Every row belongs to one group in each of 4 separate groupings. Each group adds its own fixed numbers to the row, and there is some noise. The rows also spread widely along 10 directions, which tell nothing about the answers.
Known rows, each followed by its group in each grouping:
[-37   2 -12 -53  10 -19  13 -41 -14 -35   0 -44 -43 -12  -3   4  38   7
 -21 -54  14 -50  -2  72  19   6   9  36   2 -19 -27  20   2 -37  44  17
 -53   1 -18 -49  39]	Z_541 (2) Z_471 Ziv
[ -8  17  26 -20  13 -16  21 -32 -21   8  10 -46 -18 -15 -12   3   1  15
   6  -3  34  -6  19  46  13 -11   0  14 -27  -1 -12  19   9  -2 -16  19
  -8  -9 -17 -19  10]	Z_361 (2) Z_471 Pusal
[ -5   8 -19  -2  13 -19  10 -49  20 -17 -27  13 -25 -11 -42   0  10  10
   4 -11  10 -18 -15 -19 -16  48  -1  -4  56 -31  -2  39  56 -26  15   1
 -13   1   1  -9  -8]	Z_541 (0) Z_592 Miv
[ -8  37   3 -16  28  -9  16 -10 -41  -8  -3 -44 -43   0   7 -20  13  15
  -6 -13   6  -2 -12  58  21  -3 -10  25 -58  19 -21  12  13 -17  -2  29
  -3 -20 -32  -3  25]	Z_128 (1) Z_41 Pusal
[ 40  14   5  15  25 -23  -7 -66  10  14 -47 -23 -46   7 -23  16 -11  23
  85 -23 -24 -49  50 -22  21  54  60  -8  36 -29  -6  14   7   7   9   4
 -37  19  14 -30  17]	Z_353 (1) Z_592 Sozur
[ -6  22 -16   3  17 -16  27 -26  10  12 -24 -18 -11 -20  -7   9 -15  24
  25  -3  31  14   9 -26   7  12   4  -1  -1  17  -1  32  31   7 -38  17
 -13  -3   4 -16   5]	Z_128 (0) Z_122 Ziv
[ 16  20  21  -8  22  10   5 -31  -3   9  -4 -30 -44   9 -13 -13  -1  14
  22 -12  -5 -24  21  27  20  22  13  14 -14 -10  -4   1  16   5   7  13
 -15 -10 -12  -7   7]	Z_361 (0) Z_838 Sozur
[-19  -8  -1 -18 -14 -18  18 -45  21 -20 -46 -43  -7 -28 -13  29  15   2
 -16 -17  -3 -49  19  11  35 -16  -6  -6   6  19 -31  16 -12 -28   9   9
 -32 -11  -8 -50  11]	Z_353 (2) Z_122 Miv
[-15  -1  13  -1  10   0  -9 -45   2  10   9 -38 -22   1  -6   8  -2  21
  -2 -19 -33 -43  28  52  32 -44  13  -4 -58 -16   3 -23  10  -8 -15 -15
 -27 -19  13 -47  -1]	Z_128 (0) Z_838 Miv
[ 20  29  10  19  34 -19 -15 -20 -18  34  19 -25 -58  -9  13  -5 -22  22
  36 -20 -13 -16  -2   1 -16  34  27  24 -35 -31   2   8  13   2  21   9
 -18   3  32 -12  44]	Z_353 (2) Z_41 Sozur
[ 43 -22  31  20  19 -22  14 -47  13  17 -31 -33 -17  -2 -30  18 -48  25
  47   3   0 -30  54 -29  21  27  36 -19  18 -48 -21   8  22  12 -27 -26
   6  13  -5 -17 -17]	Z_353 (1) Z_471 Pusal
[ -6   5   3  -9 -10  -5  24 -37  19  -8 -40 -24   7   6 -27   4   6   5
 -13  -4  16 -29  16  18  32   0  -1 -11  13   2 -10   2  16 -19 -25   4
 -19 -17 -26 -28 -11]	Z_361 (0) Z_41 Sozur
[-28  17  -7 -12  13   1   3 -12 -16 -21  -4 -24 -37   0  -8 -14  29   9
 -53  -1  -5 -18 -32  44  20 -36 -29  -5 -64  13 -22 -10  19 -26   4   7
   2 -41  -8  -3  -1]	Z_361 (1) Z_838 Miv
[  6  11 -12 -25  35 -30  42 -42  -1  -3 -67 -18 -31  -1 -36  32   2  51
  55  -6   8 -14  33  -9  69  -8  13 -38 -18 -17 -31  37  40   3 -53  -8
  20  -1  -9  17 -30]	Z_128 (2) Z_471 Ziv
[ -8   9   7 -28  27 -33  43 -31  -3 -15 -31   4 -13 -14 -53  25  21  27
   9  12  33   4 -15   3  36   9 -21 -27   7 -20 -15  58  70 -20 -22   2
  36  -7 -20  21 -34]	Z_361 (2) Z_41 Miv
[ -6  -6   0  20   8 -17  -5 -18  13   8 -10 -27 -18  -6   4   6 -24  11
 -19  -5   2 -43   5   4  -3  -4  11   7 -30 -40 -23  -2  15 -10  -9 -14
 -19 -12  29 -37  21]	Z_361 (2) Z_122 Sozur
[-11   0 -14   0   2 -10  36  -5   0  -8 -13 -43   4  12  14 -13 -29   2
 -53 -17  40 -16  15  21  13   2  -9  28  -6 -31 -42 -13  23 -14 -40   1
  -4 -11 -32 -33  28]	Z_128 (0) Z_41 Ziv
[-11   4 -23   3   1 -10  19 -31   1  -6  -7 -25 -14   8  -2 -23 -19   5
 -42 -14  28 -19  12  23  -6  10  -1  12   0 -38 -35 -15  20 -18 -25   5
 -14 -12 -11 -30  18]	Z_541 (2) Z_592 Ziv
[-10  -1  -8   6 -18 -16   8 -43  37 -10 -46 -10  11 -11 -32  11   4  -1
 -23  -2  17 -36   3  -7   5  10  -1 -18  35 -12 -14  12  10 -32 -14  -3
 -33 -13   2 -42  -3]	Z_361 (2) Z_592 Sozur
[  -4   36  -46    8    1  -18   21  -31   15  -21 -100  -25  -18    9
  -15    3    7   10   -1   -8   -4  -39    7  -14   43    3   -6  -19
   -5   17  -54   10    2  -29  -37   15  -13  -33   -4    0   10]	Z_128 (2) Z_592 Sozur
[  6  32   1   8  20 -16  29 -22  -9   3 -11 -11 -21   6 -18 -22  -2  11
  10   8  37  14  -1  -6   8  30  -1   1   0   1 -13  27  42   6 -28  17
  19 -13 -17  15  -2]	Z_361 (1) Z_838 Sozur
[ -9  21  -6 -26  33  -6 -29 -41   1   5  10   3 -67 -36 -29   8  26  30
  28 -22 -22 -13 -34  17 -15  25   7  -2 -15  -1  30  34  20 -23  53  17
 -44  -1  24 -16   5]	Z_541 (2) Z_592 Ziv
[  4  24   5   7  20  -8  12 -24  -1  13 -22 -33 -22 -26 -13  -7  -8   6
  12   5  17   0  12   0   6  14  -8   3 -10  33  -8  19  12  -2 -18  39
  -8 -19 -15  -3  14]	Z_541 (2) Z_592 Sozur
[ -7  10   7 -15  19  -4  14 -41 -12   1  13 -32 -31   4 -18 -16  13  17
   0 -19   1 -17  17  49  27  -1   2   7 -27  -4   7   2  32   0 -12  10
 -11 -16 -16 -14  -6]	Z_541 (0) Z_838 Sozur
[ -1 -12  -2   4  23 -13   7   5  20  -6 -48 -23 -17 -32 -22  25  -9  27
 -19   9  -9 -20 -29 -28  35 -17 -34 -27 -47  11 -26  35  31 -17 -19 -16
  22 -33   0  17 -14]	Z_128 (2) Z_838 Sozur
[ -3  49  -3 -17   7  -4   1 -58  -8   3  -9  -3 -41 -18 -36 -20  16  22
  33   0   0  17   0  24   1  19   6  -8  -8  17  21  23  18 -11  -2  35
 -23 -15  -3   0 -19]	Z_541 (2) Z_122 Pusal
[-14   2  23 -25 -15 -11  15 -62   1   0   2 -47  -3 -25 -24  12  15  12
  -1 -17   3 -26  32  55  29 -29   3  -6 -18  15   3   3 -17 -15  -3  11
 -44  -9 -19 -51  -3]	Z_353 (2) Z_471 Pusal
[ 18  -1  11  31   0   4  20 -19  14  23 -18 -56   0  -9  11 -21 -60  -4
 -11   8  31  -9  41 -16 -15  17   5  21  10  -2 -31 -12  -1  10 -44  13
  -8 -16 -19 -21  20]	Z_541 (0) Z_471 Pusal
[ -7   9   6 -18  14  -6  24 -11  -1 -19 -23 -24 -29 -13 -16  -2  11   8
 -35   4  20 -12 -16  20  20   3 -32   2 -14   3 -41  26  28 -24   4  10
  21 -27 -27  12  -2]	Z_361 (2) Z_838 Miv
[-32  10 -30 -12 -25 -15  23 -66  28 -23 -46  -5   8  -8 -43  -2  25   5
 -34  -8  10 -26   7  16  30 -19 -11 -32  22   1 -17   1  21 -34 -33  -4
 -19 -28  -4 -30 -31]	Z_541 (2) Z_838 Miv

New rows. What belongs after each?
[ -5  25   4 -17  29 -23  24 -38 -34  12  31 -29 -38   0  -7 -14   4  22
   8 -19  22   3  15  41   3   6   6  15 -32 -23  -6  11  24   3  -9  24
  -6   3  -9 -14  24]	Z_353 (2) Z_592 Ziv
[ -1  18   5   2  19 -15  19 -24  -8   4 -15 -14 -19  -7 -19   0  -9  14
  -8  12  19  -6   5  10   9  -6 -15 -12 -17 -14 -23  13  33 -11 -29  11
  19 -21  -4   4  -3]	Z_361 (2) Z_592 Miv
[-14 -35   6 -26  26   1   5  -7  10 -17 -19 -33 -35 -10 -16  30   5  29
 -28 -16  -7 -49 -18  19  28 -26 -11  -8 -43 -31 -24   9  30 -21  13 -29
  -7 -18  -2 -16  -5]	Z_361 (0) Z_471 Ziv
[ -9  34 -30  13  17 -36  38 -29 -15 -13 -31 -17 -12  12  -3 -20  -4   0
  -7  -6  45   0   7   0   7  24  -3  13  16 -14 -44  19  43 -14 -40  21
  11 -11 -21  -2  21]	Z_128 (1) Z_592 Miv
[-33  24 -36  -6  13 -30  26 -18 -22 -35 -16 -11 -37  15 -12 -23  19  14
 -40 -12  19  -5 -36  38   9  -5 -17  14 -43 -24 -34  17  40 -32 -13  -2
   7 -25  -3  -2   6]	Z_128 (1) Z_122 Pusal
[  9  -2  28  -3  41   0  -9 -16 -13  14  36 -16 -49 -20 -25  -8 -16  25
   2   3  -5   4 -18  20 -23  15 -11   8 -37 -26  22  24  47  -2  14   0
   7  -7   0   3  -6]	Z_541 (0) Z_592 Pusal
[ -8   9  -7  -4   9   0  12 -15   7  -1   2 -13 -28  -6  -2 -11  -9   8
 -24 -13  32  -8 -14  -4 -23  22  -5  18   6 -25 -17  10  27 -15   5   3
 -20  -9  -2 -17  23]	Z_361 (0) Z_471 Ziv
[ -4  10 -35  22  -8 -25  15 -33  24  -4 -78 -26   1   9  -9  13 -11  16
 -12 -10  -6 -51  13 -28  35 -11   8 -25 -11 -13 -40 -11   0 -21 -41 -14
 -15 -22  19 -23   7]	Z_353 (2) Z_41 Sozur
[-35 -39 -16 -21   6 -28  15 -31  18 -32  -5 -28  -3 -19 -19  20  13  11
 -49 -23  23 -46 -15  24  14 -10  -6   5   5 -41 -18  18  37 -31  10 -24
 -28   4  -3 -64   3]	Z_541 (1) Z_122 Ziv
[-14   1  -1  -3   8 -15   8 -24  -5  -4   1 -32 -27 -15  -2   0   4  12
 -36 -14  -2 -27  -8  19  14 -16 -16   3 -37 -13 -29   4  13 -17   4  -1
   0 -21   2 -17  15]	Z_353 (2) Z_838 Miv
[ 48  -7  33  20  22  24   6 -30  11  25 -23 -28 -27  16 -28 -21 -49  19
  11  20 -22 -16  56   3  26  10   2 -22 -25 -21 -14 -29  24  15 -48   1
  22 -23 -39  14 -31]	Z_541 (0) Z_592 Sozur
[ -1 -21  14 -13   0   4  20 -32  20   4  -3 -31   9 -10 -25   1 -18  11
 -30  -2  22 -15  24  17  18  -3  -7  -4   8 -16   1  -7  26 -12 -29  -3
 -14  -7 -36 -39 -17]	Z_541 (0) Z_41 Ziv
[ 13  -9  20  -9  -1   5  36 -23   5  -5 -23 -35   4  -9 -31 -11 -17   3
 -36  15  21   2  14   8  16   2 -36 -10  -4   7 -24   7  20 -10 -29   8
  18 -24 -56   1 -21]	Z_353 (0) Z_592 Pusal
[  0  17 -11 -17  -5  20  19 -36  12  -9 -28 -12 -26   4 -32 -34  -2  14
 -40   4   1  -1   6  22  24  -2 -22 -17 -20  -5 -26 -21  17 -18 -30  10
   9 -38 -41  11 -35]	Z_541 (2) Z_838 Ziv
[ 11  -3  29  20   2 -25  48 -16  -6  27  21 -43  29 -21   1 -11 -51  -5
 -26  16  63  19  39  -8  -6  17 -13  16  18 -18 -27  12  31   6 -54  18
  28   2 -42 -21  18]	Z_353 (2) Z_41 Miv
[ 23  28  50  12  -5  26 -24 -48  21  47  13 -23  -5 -46 -24  -1 -29   6
  22  23 -14   9  31   6  -9 -14  -3 -25 -19  51  38 -14 -18  -2  -8  37
 -34 -23  -6 -28 -15]	Z_361 (2) Z_592 Miv
[-30 -10 -11 -35   7 -12  12 -56   5 -18   0 -29 -24   2 -22   5  26  19
 -15 -39   5 -43  12  54  29  -8  12   7   1 -31   0   3  27 -18   5  -9
 -38  -3  -5 -51  -2]	Z_541 (0) Z_838 Ziv
[ -6  23 -21   1 -13   3   2 -46  23  -6 -32 -14  -8  -7 -15 -16  -3  10
 -11 -17   8 -10   4   1   5   7   9  -7   7  11 -10 -11  -1 -21 -12   8
 -47 -13 -12 -32   0]	Z_128 (1) Z_471 Ziv
[ 16  26   6  11  20  -7  12 -34 -13  12 -14 -19 -37   8 -22 -20  -4  26
  15   7  -9   2  12   4  24  -9   1 -21 -53   8  -6 -12  20   6 -28  10
   7 -21 -15  18 -15]	Z_353 (1) Z_471 Sozur
[ 15  41 -18  32  24  -8  29  -7  -7  27 -15 -33 -21  -6  19 -37 -47   1
  12  13  53  31  18 -41 -19  40   4  19   2  14 -30   6  22  22 -49  44
  12 -12 -15   9  30]	Z_541 (1) Z_122 Ziv
[ 24  48  -5  15  25  -2  -5 -19 -26  17   1  -8 -72   1  -4 -40 -20  20
  13  -4  -3  15 -17  -7 -31  35   1  14 -39 -20 -21   5  15  -4   7  16
   6 -20  13  35  21]	Z_353 (2) Z_471 Pusal
[ -6  -3 -31  27 -11 -21  24 -20  11  -3 -25 -33   5  26  13 -18 -31   0
 -60 -15  26 -33  14  -6  -1  -1   9   8  -4 -49 -50 -40  11 -15 -45 -17
 -12 -12  -4 -43  27]	Z_353 (1) Z_41 Ziv
[ 28   3  21  -1  12   8  19 -30   7  11   9  -8 -16   2 -26 -28 -36  11
  -8   5  23  22  24   4   2  43   2   2  17 -38  -9   2  40   2 -24   1
  16   1 -48   4 -20]	Z_128 (1) Z_838 Ziv
[ 23 -25  33 -13  18  12 -25 -35  27  -5 -26 -31 -41 -16 -25  28  -6  14
  11 -17 -33 -65   7  16   3  27  15   7  14 -35  -6  15   2 -23  51 -18
 -37   0   0 -40   5]	Z_361 (0) Z_592 Pusal
[  9  -9   2  28  22 -19  27 -11   4   9 -37 -34   0   4 -13   6 -36  27
  -2  15   9 -13  24 -15  40 -28  -2 -28 -53  -9 -31  -3  36   8 -68 -18
  25 -21 -14   6 -17]	Z_128 (1) Z_471 Sozur
[ 65  -8  52  20  18  34 -46 -32  35  33 -20 -22 -54 -31 -24  -1 -55  17
  51  15 -51 -25  29 -24 -12  50  27  -5   4  -7  13  -7  -8   1  33   3
 -24  -7  -8 -12 -19]	Z_541 (1) Z_122 Pusal
[ 12  14 -17  16  31  -9   6 -20 -12   7   4   4 -52  19 -15 -36 -28  28
  -7  -2   9   2  -5  -3 -16  22  11  -3 -30 -65 -20 -14  54  -1 -25 -14
  15 -13   5  20  -4]	Z_541 (1) Z_471 Ziv
[-10 -28  24  -4  11 -21  14 -21   1  -2  23 -43   2 -10  -6   7 -19   1
 -33  -9  36 -33   5  35 -17   9  -2  30   8 -51 -12  16  30 -13   1 -13
 -13   4  -6 -51  26]	Z_361 (0) Z_592 Pusal
[ -7  56  -4 -18  -3 -11  13 -50 -11   1 -12  -2 -24  -4 -27 -19  23  11
  17  -7  23  10 -11  32  -2  25   2   4   9   7   8  22  17 -25  -2  33
 -27 -13  -4  -9  -1]	Z_361 (2) Z_41 Pusal
[-18   6 -34  -1  27 -16  24   2 -10 -16 -22  -3 -30  26  -6  -6   1  27
 -52  -6  19 -16 -42   5   4 -12 -23  -4 -46 -56 -34  -1  60 -21 -29 -24
  25 -27  13  11  -3]	Z_361 (0) Z_41 Ziv
[ -3  30   3 -14   9 -19  11 -71 -18  -1  24  -2 -36  13 -38 -24  23  23
  18 -18   3   3   8  47   6  19  23  -4  -4 -31  20   7  31  -4   1   3
 -16   3  -1 -21 -19]	Z_353 (1) Z_838 Pusal
[  5  15   9  19 -24  20 -13 -49  14  19  25 -28  -4   7   7 -38 -43  -1
 -30 -15   2 -15  43  41 -16  -3  24  17  -6 -24  -3 -61 -23 -12 -17   1
 -60  -8 -18 -63  15]	Z_128 (1) Z_471 Ziv
[-24  -1  -6  -6  11 -32  21 -53   7  -1  -3 -14  -6 -13 -30  11  10  22
  -4  -9  14 -24  13  24  25 -16   3 -19  -8 -27  -2  16  43 -11 -31 -11
  -4  -8  16 -27 -19]	Z_541 (2) Z_838 Miv
[-10 -21   8 -12  12 -28  19 -48  26 -15 -21  -1   8 -40 -59  27  17  12
   2   9  24  -8  -4 -12  13  14 -16 -31  46   1  12  52  53 -24  -5   2
   0   4 -24 -24 -34]	Z_541 (1) Z_592 Miv
[ -6  14 -11  14   4 -15   0 -29   8   1  -7   0 -28 -11 -10 -13 -21  10
 -20  -7   3 -12  -7  -1 -19  20  -2  10  -5 -37 -25  10  29 -26   1  -3
  -9 -10  11 -15  13]	Z_128 (2) Z_122 Miv
[-20   4  -4 -13  -6 -27  52 -33  -9  -8  -4 -58  15  -6   3  -6   1  -3
 -30  -9  56  -2  33  25  26  -9  -9  16   3  14 -28   4   6   4 -38  26
 -13  -4 -44 -49  20]	Z_353 (1) Z_122 Ziv
[  1  31 -36  34  10 -31  10 -46  -1  11   1  37 -26  30 -35 -36 -19  28
  -3  -2  16   2 -11  -6 -28  38  20 -11   6 -93  -2  -9  74 -14 -43 -24
   7  -6  37   4 -17]	Z_541 (2) Z_41 Sozur
[ 29   2  25  18  44   1  -8 -14  10  33 -27 -48 -35 -29  -4  21 -29  24
  51   9 -17 -20  25 -27  17   7   7  -8 -31  33   6  22  11  22 -14  23
  -6 -13   2  -1  11]	Z_541 (0) Z_592 Sozur
[-13   8 -15 -30  -7 -23   0 -61  13 -29 -30   6 -32  -9 -50  12  38  23
  -6 -29 -15 -36 -27  28  11  20   2 -11  19 -36   1  29  21 -50  40 -15
 -34  -3   7 -28 -14]	Z_353 (2) Z_41 Pusal
[-38 -14 -21  -4  13 -42  23 -24  -1 -10   0 -56   5  -3  19  21   6   6
 -28 -31  45 -47   4  23  17 -20  18  19 -12 -29 -28  10  17  -8 -18 -12
 -30   3  25 -71  41]	Z_361 (1) Z_838 Ziv
[ -3  -7   8   5  10 -15  -2 -22   1   3  -3 -28 -22 -25 -19  10 -11  17
 -24  -1  -8 -20 -14   8   1 -18 -16 -11 -44 -14  -7   9  12 -18  -2  -9
  -3 -17  13 -18   2]	Z_353 (2) Z_592 Pusal
[ 42 -17  29  21  30  10 -12   4  18  19 -51 -57 -41 -27   2  18 -42  20
  15  14 -29 -30   5 -48  25   5  -8 -12 -45  23 -35   7 -11   8   5  -6
  19 -24  -7  14   5]	Z_353 (1) Z_838 Pusal
[ -3 -12  -9  25 -10   0  11   5  32   7 -21 -31   3 -23  16 -10 -51 -11
 -64   5  45 -17  -9 -37 -33  22 -17  23  15 -25 -50  -3   3 -19  -7   1
 -12 -16   1 -34  36]	Z_361 (2) Z_122 Ziv
[-15   0  -3  22   3 -15  32 -20  -8   5  14 -26   3   9   3 -19 -35   7
 -45   3  29  -3  22  23   0 -19 -10  12 -32 -40 -25 -12  43  -3 -53 -10
  15 -15 -12 -25   5]	Z_128 (0) Z_122 Miv
[-15   3 -11  23  -3 -21  -8 -26  30   2 -28  -3  10 -24 -24  15  -5  12
 -15   9  14 -15 -31 -28 -17  -4  -2 -26   0  -9  10  16  24 -27 -15 -19
 -24 -13  37 -36  -9]	Z_361 (1) Z_41 Pusal
[ -4  -8  20 -29  -6  16  15 -23  22 -16 -24 -20  -9 -19 -36  -1   9   7
 -39   8  11 -10  -6  19  24 -10 -28 -20  -7  19 -13   1  10 -27   1   6
 -11 -26 -52 -10 -28]	Z_361 (1) Z_471 Ziv
[  4  -2  -9  16 -16   1   5 -55  24  -1 -22  -9 -16  21 -25 -18 -13  11
 -22 -17 -16 -42  25   8   7  -3  14 -14  -4 -47 -12 -37  11 -16 -17 -26
 -29 -17   1 -28 -12]	Z_353 (0) Z_471 Sozur
[  2  38 -13   4   3  -8  35 -39 -19   9   5 -12 -23  19 -10 -45 -11   8
 -10  -1  35  26  19  10  -3  22   3   7  -5 -12 -15 -11  25   6 -35  27
  -2  -9 -28  -3   3]	Z_353 (1) Z_122 Ziv
